Each new row is followed by its nearest point in the smallest flat space through zero that holds the last named rows.
(in the rows, 128 means zero)

q357 (3 x 9)
[[ 98 192  89  45 130 134 118 123 170]
 [180 144 121  91 151  83 158  99 144]
 [125 198  95 114 148 197 102 121 157]]
New rows:
[115 103 160 136 138 128 136 143 128]
[121 107 138 142 120 121 129 135 117]
[ 79 153 120 138 109  69 141  78 169]
[114 130 123  90 120  99 135 128 137]
[ 77 105  92 163 126 117  96 132 116]
[ 91 111 134 141 109 140 114 147 117]
[120 103 147 156 122 113 119 159  93]
[116  92 146 157 114 121 127 141 108]
[134 150 127 122  98 175 175 155  95]
[122 134 126 138 128 148 119 131 128]
[ 78 134 109  98 120  66 125 169 105]
[ 82 112 128  86 101  89 130 143 130]

q406 (3 x 9)
[[ 98 168 117 133  97  89 122  86 183]
 [165 152 138  99 186 165 173 118 156]
 [137 171 100 137 147 165 112  85 183]]
New rows:
[ 56 137 146 105 104 130 107 131 123]
[108 126 127 135 101 101 117 126 128]
[147 127  94 135 108 119 183 115 139]
[127 139 134 119 131 118 144 121 142]
[139 131 114 120 145 128 126 141 137]
[135 130 128 125 138 138 132 127 131]
[130 118 111 137 125 123 112 155 139]
[125 122 123 136 121 131 115 131 121]
[151 137 121 133 149 116 143  79 126]
[133 144 127 122 139 133 138 116 148]

q430 (3 x 9)
[[112 183 104 113 139 164 157 144 161]
 [ 84 101 130 102  75 111 126 184 146]
 [163 133 111 126 176 158 115 127 117]]
New rows:
[200 143 150 169 200 126 129 111  67]
[190 125 129 154 191 141 108  76  92]
[141  96 121 198 114 135 144 135 124]
[133 116 137 136 125 116 122 115 118]
[126 127  99  80 131 176 131 122 126]
[132 140 109 113 146 154 128 152 137]

q434 (3 x 9)
[[115 167 148 102 134 143  95 189 175]
 [171  99 146 129 116 178 160  94 160]
 [ 99 172  90 155 153  76 111 142 131]]
New rows:
[142 108 141 177 124 151 142 150  87]
[132 109 131 126 121 131 136 114 108]
[176 174 133 135 104 126 159 175 121]
[129 139 132 125 131 135 123 139 147]
[149 148 167 152  80  90 110 145  90]
[113 123 130 118 124 115 118 138  99]
[165  98 157 104 167 133 175 127 123]
[147 105 141 122 117 152 143 111 128]
[105 139 111 154  86 122  94 104 139]
[123 136 116 138 134 115 128 125 128]

q886 (3 x 9)
[[163 152 132  70 132 114 101  90 100]
 [151  97 138 105  62 120 101 129 145]
 [122 158 103  95 119 144 127 123 171]]
New rows:
[167 158 112  88 105  93 122  97 102]
[158 144 132  78 122 116 103  98 109]
[113 120  94 124 149 157 160 113 157]
[108 149 109 131 142 144 143 135 156]
[133  91 161 128 149  89 126 150 103]
[138 102 150 149 131 113 124 129  90]
[144 174 128 161 157 111 110 159 106]
[123 137 130 140 161 126 137 124 106]
[148 154 137 100  99  97 154 165 157]
[130 130 120 111 105 133 121 128 153]
[172 130  94  78 166 166 159 154 108]
[130 157 118 107 152 131 129 113 124]

q859 (3 x 9)
[[152 167 113 105 131 171 124 114 150]
 [136 121 165 123 147 123 133 124 135]
 [136 105 158 124  88 145  61 156 124]]
New rows:
[183 124 106 155  97 124  98 135 168]
[135 134 119 122 106 149 100 136 130]
[134 116 133 154 170 129 118  91 159]
[135 132 146 123 149 126 144 118 136]
[108  68  96 127 113 111 111 108 134]
[111 110 114 143 110 110 121 141 111]
[177 153 132 121 112 114 147  84 130]
[139 147 128 118 144 140 143 115 140]
[115 135 183 136 102  76 121 161 130]
[120  94 167 138 126 104 114 142 118]
[106 117 107  98 131 151 110 115 174]
[138 144 119 119 123 149 120 125 136]

q302 (3 x 9)
[[151 109 149 145 133 168 139 124  81]
 [139 131 131 121 119 171 121 114  87]
 [101  99 138 122 134 148 139  68 111]]
New rows:
[161 159 170 111 135 136 176 133 142]
[141 125 135 140 132 128 133 144 123]
[146 122 131  80 111  86  97 112 171]
[107 145 110 110 122 101 117 124 162]
[ 97 123  88 151  98  87 144 163  88]
[134 133 126 132 129 117 127 145 138]
[ 81 117 141 142  98  82 133  87  93]
[101 109 131 123 134 124 136  88 135]
[131  83 138  90 173 101 145 176 111]
[138 112 141 150 141 113 143 147 135]
[ 78 111 177  79 149 155 149  81  94]
[ 99  99 137 118 132 157 137  60 104]

q557 (3 x 9)
[[108 128 149 114 114 131  64 188 138]
 [143 104 150 189 178 138 103 134  89]
 [154 178 138 153 168 164 164 134 114]]
New rows:
[ 78 126 165 106 117 157  90 147 161]
[111 133 139 107 109 129  89 169 142]
[149 101 145 113 101 134 136 127 124]
[124 119 124 122 119 120 126 122 131]
[130 135 136 120 121 122 145 117 134]
[129 134 122 120 123 127 142 119 133]
[178 190 157  93  96 190 186 135 135]
[143 208 124 103 130 163 182 140 147]
[129 122  95 115 121 166 202 146 158]
[135 161 115 108 120 136 172 112 141]

q449 (3 x 9)
[[134 144 128 146 125  84 103 126 190]
 [132 131  89 144 141 143 112 133 106]
 [156  92 133 102 128  86  94  76  92]]
New rows:
[121 118 158 163  93 132 122  98 132]
[129 125 143 121 123 117 130 122 136]
[ 87 175 100 178 140 117 144 125 107]
[122 145  97 151 137 147 124 149 133]
[157 120 176 130 167 131 140  87 110]
[134 109 150 105 122 119 132 108 109]
[108 109 145 167 136 100 159 146 160]
[120 141 143 134 122 121 137 140 165]

q895 (3 x 9)
[[207  58 131 132 145 196  80 139  25]
 [150 128 132 115 164 127 122 186  70]
 [153  83  83  77 158  98  81 224  25]]
New rows:
[112 182 131 149  91 151 201 150 152]
[111 173 156 143 139 124 163 124 163]
[130  87 115  91 216 119  53  52 132]
[139  91 109 123 110 138 102 111 116]
[115 195 159 118 112 196 120  92  98]
[145 142 161 153 137 163 144 108 132]

q176 (3 x 9)
[[118 101 101 136 186 115 160 155 132]
 [105  72 143 177 162 108 153 137 128]
 [ 92 113 118  72 215 114 162 164 132]]
New rows:
[150 146 129 147 170 146  96 151 175]
[136 131 107 129 138 129 134 136 130]
[142 189 146  73 101 175 127 133 124]
[137 179 129  67 101 145 104 119 127]
[121 116 111 146 153 133 160 103 138]
[127 112 116 146 147 122 141 137 130]
[143 116 139 139 141 164 109 110 191]
[131 127 130 137 120 128 126 125 128]

q553 (3 x 9)
[[116 180 180  88 104  68 131 169 150]
 [127 114 119 123 159 130 132 133 140]
 [ 50 160 171 117  97 161 128 125 125]]
New rows:
[158  91  95  79 144 174  81 167  81]
[144 104 104 139 149 140 128 119 126]
[135 160 124 140 160 150 144  93 138]
[121 118 121 132 140 143 129 122 128]
[142 119  94 139 167  93  82 144 142]
[159 111 110 124 160 108 131 138 141]
[115 132 150 163 152 137  79 122 164]
[112 124 129 125 140 139 130 128 133]

q901 (3 x 9)
[[125 154  99 134  57  99  71  77 144]
 [ 85 113 171 177 135 111 110 147 126]
 [148 118 131 141 126 117 134 103 176]]
New rows:
[142 141 122 118  95  74 155 141 133]
[135 132 119 124 117 125 123 116 136]
[113  84 128 121 130 139 119 138 149]
[127 120 138 138 137 126 133 131 137]
[176  99 105 150 131 125  89 115 138]
[141 128 122 131 117 120 125 108 153]
[116 105 128 137 112 103 123 143 102]
[109 130 136 138 123 124 115 137 112]

q600 (3 x 9)
[[122 136 163 113 125 119 115 106 128]
 [175 199  86 121 107 150 123 143 109]
 [ 82 175 132 196 122 166  90 142 143]]
New rows:
[ 83  94 118  98 103 118 105 144  92]
[121 107 135 126 134 121 133 125 131]
[140 103 138 133 137 107 153 119 130]
[129  99 131 116 135 115 140 125 129]
[149 131 133 139 155 144 160 125 133]
[134 123 117 127 129 128 135 134 127]

q93 (3 x 9)
[[183 141 114 126  78 116 144  65 132]
 [183 164 103 185 163 140 139 144 123]
 [115 154 121 148 180  81 156 117 174]]
New rows:
[161 122  71 148 200 114 120 133 146]
[146 156 113 168 174 118 143 142 142]
[139  91 123 184 123 108 159 133 130]
[142 140 121 143 139 124 135 126 133]
[130 141 128 128 140  68 167 102  87]
[134 139 123 130 132 104 143 104 149]
[ 98 131 133 151 110 127  89 126  90]
[121 117 133 121 119 145 116 142 113]

q454 (3 x 9)
[[110  78 138 140 151 131 149 102 162]
 [164 149 174 134 165  89 148 125 141]
 [170 143 139  97 191  77  56  97 110]]
New rows:
[127 168 146 166 120 148 134 155  79]
[139 167 130 130 101 131 141 156 112]
[107 175 148 152 103 174 148 144  78]
[127 162 121 134  85 145 149 163 112]
[124 101 167 168 117 175 178 119 112]
[112 111 140 150 114 144 179 135 152]
[154 164 107 157  83 154 129 100  93]
[128 155 114 125  98 140 124 150 108]
[ 79  96 115  80 126 103 126 173  83]
[117 125 105 120 114 142 108 129 116]
[110 143  79 119 126 164 176 112 174]
[104 107 121 141 108 151 155 132 141]

q227 (3 x 9)
[[171 157 101 112 148 134 104 122  35]
 [118  97 138 164 119  79 115  80  97]
 [165 124 121 111 175 103 197 202  99]]
New rows:
[ 85 105 111 145 144 162  94 148 124]
[122 134 128 125 120 141 116 121 138]
[154 157 154  90 120 127 101 129 171]
[122 143 126 115 120 157 119 134 153]
[126 113 121 130 144  55 172 152 104]
[140  99 135 143 152  76 173 149 103]
[141 113 171 103 127 115 158 152  75]
[147 122 124 128 149 105 152 147  96]
[112 145  94  74 114 135  92 159  69]
[153 158 109 107 137 153 108 131  86]
[139 154 137 133 191 121  72  92 112]
[137 139 119 129 124 132  99 102  91]

q575 (3 x 9)
[[105 136 127 114 114 150  86  74  89]
 [157 159 104 102 109 129 113 116 120]
 [106 154 115 181 105 141 101 108  87]]
New rows:
[169 119 147 105  91 168 141 165 173]
[157 129 123 103 133 116 147 150 154]
[135  92 155 151  89  91 159 127 163]
[126 112 138 142 141 119 150 153 147]
[ 99 119 145 118 141  84  85  90 118]
[104 114 141 115 131 141 110  98 113]
[138 138 145  79 167 133 137 128 116]
[136 116 134  85 136 128 129 120 140]
[160 175 143  91 142 174 107 160 152]
[159 142 114  94 122 122 130 131 139]

q585 (3 x 9)
[[167 165  87 107 104  50  93 156 135]
 [123 151  68  90 155  82  99 155  91]
 [149 128  77 126 159 107  95 114 137]]
New rows:
[ 90 143 174 101 119 103  90  83 147]
[132 130 137 131 117 126 131 130 133]
[138 120 130 127 173  95 103 126 169]
[149 126 102 135 141 117 108 113 145]
[143  86  91 106 140 168 144  79 161]
[135 103 114 149 161 157 119  91 149]
[101 136  88  78 172 175 176  83 114]
[ 94 109 110 121 179 164 131 116  98]

q87 (3 x 9)
[[164 162 142 103 117  94  79 145  94]
 [127 188 145 114 132 109  50  80  25]
 [137 179 132 165 142 125 134 162  74]]
New rows:
[ 97 109 137 114 135 154 200  90 167]
[ 94  88 115 140 134 158 166 103 167]
[127 110 158 106 149 152 125 113 115]
[118 122 128 122 128 132 120 106 125]
[127 167 168 117 137 135 117 137 132]
[137 143 132 127 127 120 118 136 113]

q720 (3 x 9)
[[113 102 161  83 119 124 223  63 107]
 [166 159 148  78  45 146 166  74 164]
 [114 147 171  50  80 183 134 150 120]]
New rows:
[ 93 113 176 133 117 117 153 122 137]
[117 118 141 112 131 130 154 117 116]
[ 73  86 121 159 160  92 138 163 135]
[103 102 120 155 180 111 127 143 102]
[ 97 120 139 134  73 142 153 124 120]
[126 130 142 104 112 139 146 118 126]

q981 (3 x 9)
[[ 82 113 139 155  92 121 109 130 181]
 [108 189  83 165 126 115 179  70 113]
 [143  76 150 159 131  66 141 152 157]]
New rows:
[ 90 127 134 102 163 127 168 152 159]
[126 123 131 132 125 123 127 130 134]
[105 120 120  93 170 122 158 147 149]
[137 122 131 126 133 123 130 133 124]
[129 135 164  97 120 101  81  92  86]
[136 129 130 111 134 143 119 134 117]

q76 (3 x 9)
[[141 119 106 108 128 192 136 127 137]
 [122 115 138 111 163 163  97 111  82]
 [105 139 128  80 132 138 143 149 129]]
New rows:
[ 50 160 135 199 121 167 131 153 109]
[127 127 132 132 131 123 123 125 122]
[166  98 126 187 105 114 134 121 124]
[159 117 122 186 114 116 120 108 141]
[ 93  90 153 151 142 149 129 156 177]
[131 129 122 127 121 133 136 132 139]
